The rows of a group lie close to one hidden flat surface of 10 dimensions, which may be shifted away from zero. Surfaces can cross.
Some rows, each with its group after it:
[  8  26  14  32  -4  15 -13 -28  11 -27  28  -9  -9  11  14  15   1 -29
  48] : D
[-10  10 -12  40  -1  16  32 -47  21 -20   2 -14  -6  27  23  -4 -48  -2
  33] : N
[-19 -28  -9  17   9 -20   5 -15 -11  13 -11  27  12   4  13 -19 -16 -49
 -13] : P
[  2 -26 -33   0 -17 -23  36  37  11   3  -5  26   2  -9 -24 -36  10 -10
 -32] : V
[ 25  -3 -13  14  31  19  17  44 -22  -7 -24  -2 -17  -4   3   7 -17  12
  31] : S
[ 19 -50 -21  38  -7 -18  27  -4  15   9 -37 -17  22  33  -9   4  -9  11
  18] : L
[-12  39 -31 -44 -25 -17  -6  -8  18 -18 -12  22 -15 -12  -7   9 -33   3
   4] : R
[ -8  43 -10  24  -6  -5  34  21 -14  -1  30 -25 -11   9 -57 -16  21  11
 -13] : D
[-19 -53  13  40   0  13  -3 -36  16 -16  -2 -22  28   1   8 -15  -2 -13
 -15] : P
[ 26  10  20 -10   4  17 -30   4   0 -10   0 -13 -25 -11  30  27   1 -23
  42] : V
[ -7   9 -17 -42   2  -4 -37   6  -6   5 -34 -11   4 -11  11   1 -23 -17
  -4] : V
[-10 -27   8  16   2  13  21  25   1  -5  -2 -45  10   8 -27  -1   3  15
 -16] : R
[  4 -13  25  29  12   2  41  21 -41   6   6  25 -17  -8 -22   5  11  26
   5] : L
[ 18  24 -36   4   7  -9   6  23 -13  12 -25 -26   4  25 -14  -7  -8  -9
  25] : V
[ -1 -12  33  13 -29 -12   7 -25  -3  18  32   6  28  23  -8 -19  54  -4
  34] : S
[ -7  22   3 -19  -3 -38  18  20 -21  28  11  41   2  20 -18  11  16  11
   9] : L
[ 51 -38  -9   4  -1  27 -23  16  17 -28 -15  21 -22 -50  19  -7  23   3
 -10] : N
[-21  16 -43  -2   6  18  11 -12  32 -39 -13 -13  16   9   6  -6 -51  31
   4] : D
[ -2  45  -2   7  37  12 -23  -6 -18  22  10 -52  18  33   0   5  11  15
  -7] : S
[ -3  31   9  13  11   9  -2 -15  11 -15  36  17 -12   2  17  13  -2  -2
  -3] : N
[ 38  23 -26 -16 -16  -5 -15  22  34  -4  13  -2 -26  -9   1  -3  18 -24
 -20] : S
[ -6 -55   8  13 -34 -12  21 -19  18 -13 -27   9 -28 -19   9  11 -44 -36
   6] : L
[ -8  31  24 -26  12   3 -14  -9 -25  30   6  -4  -1  10  11  11   7  16
   3] : L
[ 28 -23 -12  32 -12  10 -18 -14 -17   0 -18 -15  14 -15 -17 -46  42 -27
  18] : S
[-11 -33  -3  -5   7   9  -3  39  -2 -17 -10   0   7 -14  19 -17  -9 -56
  18] : N
[ 15   9  -4 -30  21  21 -25 -15  -7  28 -19   5 -21 -11  66 -14 -26 -29
   5] : P
[  4  -3 -10  -2 -32  -9  35  11 -18   8 -39 -32 -42 -15 -36  -4 -37  -7
   7] : L
[ 23 -14  19 -20  10  25 -29  -1 -25  24 -11  -6   4 -16  37 -22  30 -18
  25] : S
[ -8 -32  -1  -4  -6 -13   0   0  27  13   6  -7  33  22   7  -6  15   1
 -21] : S
[-20   5 -14  -3  10  -2  28  -9  10  10   1   4  24  35   7   2 -25  46
  -7] : R
[ 13 -47  10   3   6   3 -10  -3  19  17   0   1   4  -8  19  -5  18   5
 -51] : R
[-11 -36  18  36  11   5   4 -28  -3   2 -22 -42  16  21   5  20 -26   3
   1] : P
[ 17 -27  -4 -14 -11 -25  23  10   4  56 -36 -44   2  42   4  13 -14   7
  -5] : L
[ -7   4 -30  26  14  21  35 -17  14   1   6  -7   2  18  20 -35 -26   4
 -16] : N
[ 17 -38 -11 -11  18 -23  12  38  11  31  -7  34  15  18  20   4  13  10
 -31] : V
[-21  -9  10   8 -25 -19 -16 -19  -6 -15 -16 -16  -3 -24 -52  13  -3  -3
 -26] : D
[ 10  -1   8  26  -3   2 -13 -36 -30   0 -12  11 -17 -15  12 -20   2 -54
  39] : P
[  7 -29  34  22 -32  -8  27 -18  36  -5  43  19  -3  21   9  14  28  -3
  18] : D
[ 19  32 -14  36   0   8  -4 -10   1 -15  12 -25 -31  -6 -22   2   4 -20
  -8] : N
[-14 -24 -10 -27 -25  15  -5  -4  48 -25  -9 -29   7 -17 -10   2 -17  39
 -49] : R
[ -6  12 -12 -13 -26   4  -1 -12  16 -22  17  30 -11 -25   0 -28   5 -22
   4] : D
[ 14 -16  -3  16 -12  20   3  -6  -2  -7  -6 -19  -4  -7  16 -35   6 -41
  39] : S
[ 15  15 -14 -18  10  29   0  21 -35  22  -5 -17  10 -12  -4 -55  34  10
   4] : L
[-14  22  18 -17  -9  12 -10   0 -20   2  29 -13  16  -5 -14 -26  41   2
  16] : V
[-12  16  11 -54 -16  17   8  58  -9  -9  19   6 -21 -38  -6 -17  14   6
  -1] : V
[  4   4  30  31  -4  -2  27  -5  -5 -21  25  28  -5  13 -10  37   7  31
  54] : V
[ 29   9   0 -23  10   9 -25  27  -4  30  -9 -40  -8   6  16  -1  19 -18
  -6] : V
[-19 -23  11  16 -10  10  -4 -25  16 -44   8  37  -7 -33  18   0 -21 -30
   6] : R
[-21 -22  25  29  16  -5   5   8  -7 -32 -11  -2 -11  -6 -12  58 -43   4
  -3] : R
[-12 -21 -11  12  22  -6  31  24 -39  13 -31  18   2   2   3 -17 -28 -23
  15] : R
[-12   2  -8  11  17   9 -30  -2  33 -30  24 -13  28  12  12   6   3 -11
 -14] : R
[  8 -25 -19   9  -5 -21   3  34 -25  10 -28   1   0 -18 -36 -27  18 -26
 -19] : P
[-13  14  12 -16  -2  23  -1  12 -36   0   0 -27  22  -2 -18 -29  25  20
  40] : V
[  1   9  -4  22   6 -17 -15 -18  26   5  30  -2   9  16 -13   6  26  -1
 -49] : D
[-11 -21 -17  -9 -15 -20  -3  23  16 -15   2  15   6 -19 -21 -12   6 -25
 -32] : P
[ 15  26 -17  14  15  -8  -7 -13 -18  26  -7  -7  -1  15  -6 -13  15  -3
 -16] : D
[-11   8  -2   3  -7  17  36  34  16 -34  19  -8 -28 -14 -17  10 -22  16
  -7] : N
[ -4  22   3  26   0  11 -31 -39 -23 -11  13  -5  28  -2  -8 -38  36 -37
  40] : S
[-15   0  -1 -37  -3 -16  36  29 -25  35 -13  14   0   0 -14 -14  -8  31
 -14] : R
[-33  -5 -14 -26   9  -2 -11  54   7 -12  -5 -42  32   8 -12   0  -9 -21
  -6] : P
[ 12 -27 -14  14   1 -17   4  23  -8  10 -21 -15   3  -3 -28  -5  10  -5
 -27] : P
[-15 -28  -8 -38  -4   8 -15 -10 -19  21 -39 -12  28 -14  19 -40  -8 -14
   3] : N
[  9 -15  38 -18 -35 -16 -22 -25 -13   8 -29 -20   5  -1 -23  43   7  33
  43] : N
[-35   7  28  19   3   9  24 -42 -11  11  28  -4   9  23  19 -12 -10  -6
  10] : P
[-14   2  22 -24  40  39 -28 -20 -26  34 -15 -46  13  -1  34  -8 -10  28
 -32] : L
[ 12  38 -21 -26  16   4  -1  42 -26  -4  -4  36   3   8  18 -12   4 -16
  77] : V
[  4 -16  -5  51  44   9 -26 -28   0   5   0  -2  11  16  44  -5  -8 -58
  -9] : N
[-10 -16   3 -15   7  -7  36   9 -19  46   0  12  15  22   6 -24   9  31
 -17] : R
[-18 -38  25  -2 -34   7 -14 -41  21 -28 -18 -24   4 -10  12  17 -28 -10
  28] : S
[  0  47   4 -44  -7   6   5  21 -35  18 -12 -15 -37 -14  -9   5 -17   3
  26] : P
[-11  -3  25  16  41  17 -33 -23 -11   0   5   5  11   4  37  20 -10 -11
  -2] : V
[-19  44  20 -22 -19  24  -3 -28  15 -18  41   2 -18  -9  24 -11  -5 -17
  26] : P
[-31  10   4 -28   9  -4 -15 -13   5  11  32  31  32   5  26 -28  20  -9
 -27] : L
[  4  -2  24 -22  15  12 -32  14  -1  -8  -3 -14   2   0  31  32  -4  -8
  36] : N
[ 16  42 -24  34 -21 -28  12 -36   2   1   6   7  -5  25 -29  -1   8  -6
  27] : D
[-22  -5 -24 -14   9  25  32  31   5  -2  -4 -21   5   3  16 -38 -30 -11
  -2] : N
[  3 -11 -28   0 -18 -12   3 -27  25  -8  -4  30  14   3  15 -24  -6 -10
   6] : D
[ -7 -28  -9   6  15 -25  15  13 -18  12 -28  29  19  10  -5   5 -11   7
  -3] : L
[-39  -7  21  12 -18 -20  -3   5   0 -20  29  -1  35   4 -43   0  31 -20
   7] : D
[ -4 -16   3 -28 -48  -9  18  11  42  -8  17  -9 -11  -5 -11   3  -1   1
 -16] : S
[-28  13 -21 -39 -47 -15   4 -19  39  -9   4 -16  32  17 -20  -8  -7  32
   1] : L
[-12 -13  -8  69  -1 -12  36  -5 -17 -27   3  13  31  24 -38 -11   9   2
  46] : S
[-17  40 -15  12  -2  11   4  -2  29 -35  46  -2   7  12 -10  -7   4   0
  -4] : D
[ 12  13 -10  18 -11  -6  -7   3 -22 -12 -18  -9 -21 -10  -6  -4 -12 -61
  54] : R

New rows. What belongs after each?
[  2  15  -1  49  -8  18  -7 -14  35 -45  36 -37 -13   0 -18  10   3 -23
  -8] : D
[-14  12 -12 -51 -35  -3  18   9   8   6 -15 -17  -6  -9 -21  -8 -14  38
 -10] : R
[-12   7 -27   1 -25 -18  22 -13  34 -19  19  21  10   7 -21 -15  -2  13
 -19] : D
[ 13 -19  17  15 -25 -19 -28  -8  10 -24  -7   2  -8 -25 -40  33  19   2
  -9] : P
[-23  -6 -19 -27 -26 -34  12  -7   7   8 -52 -31   8  17 -31  35 -57  36
  -5] : L
[  5  -6  16  -1 -29   4  -5  -6  10 -25   9  14 -18 -25  -5   4   7 -17
  25] : V
[ 23   7   1 -32 -18  11  11  29  14  -3  15  21  -8 -17  -7  -6  32  44
   3] : N
[ 18  -4 -31  30 -13 -27  13  26   9 -23 -20   7 -39 -22 -38  13 -23 -37
 -23] : R
[ 11  -5 -38  20 -37 -22  40   4  10   0 -20 -20  -4  17 -42 -18  -9  -4
  18] : L
[  0  -8  31  28  14  -1 -17  14 -20 -13  10  -9  -8  -3  -4  26   5 -42
  23] : R
[-36 -11  -3 -40  -6  27  17   8  -7   5   2 -13  37   0  17 -56   3  16
  12] : R
[ 26   4  10   8  -1  11  -5  -2 -12  17   6 -20 -10  -5 -12 -11  38  17
  -7] : P
[-19 -12   5 -10  13  21 -34  14  -6 -13   8 -29  37  -4  15 -28  20 -43
  14] : P
[ 24  13  14  -7  41  43   1  34 -57  17 -12  -7 -14 -10  31 -16  12  -1
  52] : S
[-17 -20  14 -37 -39   7  15  12  -3 -13 -19 -21 -19 -37 -29   0 -17  18
  -5] : R
[  0   7 -29 -23  19   8 -39  -3  24   2  -2  -3  31   8  33 -21   2 -18
 -16] : R
[ 13  41   3  -2  23  14 -27  -8 -28  14  12 -10 -20 -15   5 -11  19 -19
 -18] : D
[-20  -4 -13 -17 -23 -24  39  26  -7   0 -10  20   8   0 -45  -5  -5  38
  -7] : L
[ -9   5 -24  20 -12   1 -12  -9   8 -25  -4 -20  -4 -22 -37 -17  -2 -22
 -36] : D
[-11 -42   5  -9  22  14 -23  -6  -3   8 -26 -17  37   2  28  -5 -11   0
  -8] : S
[ 17  -8  14  36  21  35  20  23 -21 -18   4 -16 -13   0  11   3   3   3
  53] : V
[ 17 -12  14  40 -10 -10  -4 -32  24  -4  33  10   6   8 -12   4  44   7
 -24] : P
[ 20  13 -28  -5   4   3  13  25   0  23  20  14  15  12   6 -55  45 -13
   0] : N
[ 13  25  -7  -6  14   3 -18 -15 -15  21 -15 -31  24  27  -2   6  10  33
  27] : L
[-18  25 -22   4  37  10 -10   9 -24   9  -8 -14  17  10   5 -19 -14 -13
  -8] : V
[ 21   5   1  26  16   0  15 -17 -14  29 -16 -27   0  38   6  14  -5  21
  20] : D
[ -1 -12  -4  -2  18  37   2   4 -16  20  -6 -39  11   0  30 -52   8 -20
   4] : P
[-18 -47   1 -12  13  -5 -26 -18   4  -9 -32  29  47  -2  26  13 -19  21
   7] : L
[ -1  19  20  -1 -14   9  -6  -5 -20 -40   2  19 -20 -33 -21  20  -3  17
  47] : S
[ -4  24  19  24   8  -1  -3 -14 -23 -19  13  16  11  10 -12  21  10  15
  49] : S
[-36  23   3  -2  13 -16  32  27 -13  24  29 -18  23  43 -19  -1   5   9
 -10] : P
[ 12  10 -23   9  -9 -32 -22 -24   9   2  -2  33  15  12   6  -9  14 -45
  23] : V
[ 19  -3   3  28  13   3 -34 -46   8  -7  11  33  -2 -11  28  -8  19 -31
  -9] : N
[  5 -38  -8  -4 -39   7  35  12  17 -26 -17   3 -12 -22 -17  -9 -14  22
  19] : N
[-15  27  38 -17   1  -7  -1 -18 -10  25  29   8 -13  14  12  22   5   6
  -2] : L
[-27  -6  -9  16   5  17  34   6  13 -12  32 -12  36  26  -4 -32   9  16
   1] : R
[-31   2  12 -13 -23 -19   7  -9  23  -6  18 -19  19  17 -30  26  -2  41
 -26] : S
[  8  13  16 -27 -12   9 -11 -12 -18  12   9  29 -23 -36   4 -21  26  -1
 -12] : P
[-32 -12 -11  -8 -21   1 -10 -11   5 -37 -12  -5   9 -32 -25 -16 -18 -14
 -10] : D
[  1  18  13 -11   3 -10 -63 -36  19 -10  11  10  16   1  13  32  15  -2
  -3] : S
[-15  16 -25 -22 -37  15  20 -13   9 -29   2   8 -22 -40 -17 -47 -16  -3
  -7] : N
[-31 -11  17  -8   7  13  -6 -15 -28 -14 -16  -3  28  -8  -5  -1 -10  25
  22] : V
[ -9  31   7 -40  20   5 -15  34 -10  17   8 -20 -13  -4   8  10  -6   9
 -31] : V
[ -7  12   9 -18  18  33  -4   8 -11   2  -9 -43  -8  -3  24   4 -26   4
  16] : S
[ 31   5  19  24   3   1  -9  -8 -25  22   5  -9   8  16  -7  -3  48   9
  32] : S
[ 22 -46  23  35  -1  -7  11  -1  13  -9   6  24  -2  -3  -9  33  17  30
 -13] : N
[  0 -51  10  43  22  20  35  20  -2 -11  -9 -10  -8  -8   3   8 -22  16
 -25] : V
[ 32 -45   2  21   0  30  30  11 -18  26 -36 -53 -18  -5   4 -24  -2  14
   2] : L
[-17 -15  14 -35  -1  -2  -5 -21  -8   9 -21  36  -1 -13  30  10 -33  15
   2] : R
[-16  39 -25  -1 -19  12  29  -9  23 -34  16   0 -13   3 -17  -5 -29  27
  13] : D
[-28   1  27 -60  -6  21 -17  15 -12 -14 -14  -6  -8 -38   5  18 -22  26
   2] : V
[  1  21 -28 -55 -25  -8 -22  19   8  -1 -28 -15 -11 -24 -15  -7 -15  -8
  -8] : R
[-17  10 -29  -8 -27 -15  39  -7  15  -9 -12   4   2   8 -35  -4 -28  50
 -17] : D
[  6  10  13 -34  -1   3 -30   4 -21   5 -22   0 -21 -26   6  17  -8  -6
  11] : P
[  0  -8  18  13   3 -17 -13  31 -23  10 -19 -57  10  29 -18  33   2 -41
  52] : N
[ -5  43  32 -32   0  11 -23 -16  11   6  40  -6  -7  21  43  23   7 -18
  36] : S
[-37   5   3 -20  27   4   8   7  -1   6  17  12  39  26  18   1  -7  31
  -9] : R
[-22  14  11   1   7 -12  25  11   2  19  47  13  34  41   5 -16  31  -1
  15] : S
[ 22 -16  -1 -42 -12  26 -24  37   2   3 -17 -34 -27 -40  19 -19   6 -34
 -10] : V
[ 25 -29  16  18 -34   7  10 -25  14   5  -5 -25 -19  -5  -4  -4  14  -2
   7] : R
[ 19 -36   5  27  26  24   0   3 -44   3 -40   6 -15 -31  17 -19 -10 -22
  12] : L
[ 12   0 -18 -20  12 -21  -7  28  17  13  -3  41 -13  -1  25  12  -7 -26
 -23] : V
[-19 -16 -23 -13  -9   4  30  20  -8  -7 -24   7  -1 -18 -12 -32 -28  -7
  -3] : R
[  8 -26  13 -23  -5  -5  14 -14 -11  38 -26  12  -9  -4  11   1  -7  39
 -23] : D
[  6 -14 -16   1   6   7 -18 -12  42  -4  18   5  24   7  21 -18  19  -2
 -40] : R
[ -4  32 -14 -28  10 -19 -13  13  -6  31 -15 -28   7  22 -12  14  -7  12
 -20] : V
[-19 -12 -36   0  -6  -6  26 -24   9 -20 -36  36  -3 -10  13 -10 -67   6
  11] : R
[ -4 -11 -32   5   2  -7  -4  42  31 -14   2 -40  21  19 -18  -2   2 -23
 -16] : P
[-19  27 -41   4  22 -33 -16  -2 -19   3 -12  43  29   9  -9 -23  -4 -32
   0] : L
[ -4 -34  -4  -9   2  -3  30  30  -4 -16 -34  26  -1  -9  -2  20 -34  32
  24] : V
[ 12   3  19 -17 -15  13 -26  -4 -17   7 -25 -57  -2   0   1  12   0 -11
  49] : R
[ 22  19 -10  -1   3  30  -6  -6 -20  11 -14 -46   8   4  -6 -28  21  27
  23] : L
[ 23 -51 -19   5   4   9   3  19  -4   3 -51 -18   7  -8  11 -12 -15  -8
  13] : V
[  6   4   4 -10  28  33 -17  -6 -27  24  -8 -26  13  -5  24 -33  16  10
  -7] : L
[  2   7   1  -3 -10 -26 -16   9  30 -15   1 -13  -6  10 -16  48 -10   2
 -11] : P
[ 19  -6  33  17 -11 -11 -42 -48  -6  -5  -8   7  -8 -12  -6  42  15   4
  13] : N
[-24   6   7 -31  35  17  -7  23 -15   6   0  -6  19   5  23   9 -15  21
  -9] : S
[-13   0   9  -4 -38 -23  -4 -29  13 -20  -5  14  -2  -7 -25  23 -12   7
  14] : V
[  5 -31  18  38  23   4 -31 -17  -8  -7 -27 -33  -2   6  17  37 -23 -40
  13] : N
[ 18   3   5  -9 -31  -5   3   1  23   6  10 -29 -14   5 -16   1  17   5
  -9] : S
[ 21 -46   9  -3 -36   1  -5  -3   4 -22 -34   5  -5 -27  -9   0   4  -1
  36] : N
[ -4  24 -14   4 -26 -13  -4 -20  -2 -27   0  30 -12 -17 -14 -11  -4 -34
  38] : L
[ 18 -13  19  -7 -15   1  20  -1 -32  48   5   7  -3   2  12 -49  44 -28
  24] : R
[-34  17  19 -18  -3 -36  -2   3 -22  13  15  41   7   2 -18  14   4 -15
  -6] : P
[  6  10  19   0 -25 -16  10  22 -34  -3   9  23 -38 -30 -24 -13  19 -58
  31] : R
[  2  10 -10  19  -5  16   2  -4 -25 -39  -5  27   3 -30 -27 -25  12  14
  40] : L
[-21 -45  45  15  12   4  17  13 -41  -4 -18  13 -16 -24   4  22 -25 -12
  12] : R
[-12  -7  23   5  23 -23   9  38 -38  15  -8  23 -19  -9 -14  36 -12 -12
 -10] : R
[-16  -8 -12  17 -18 -17  41 -16  27  -6  -5  -4 -23  16  -5  17 -56  -6
 -18] : P
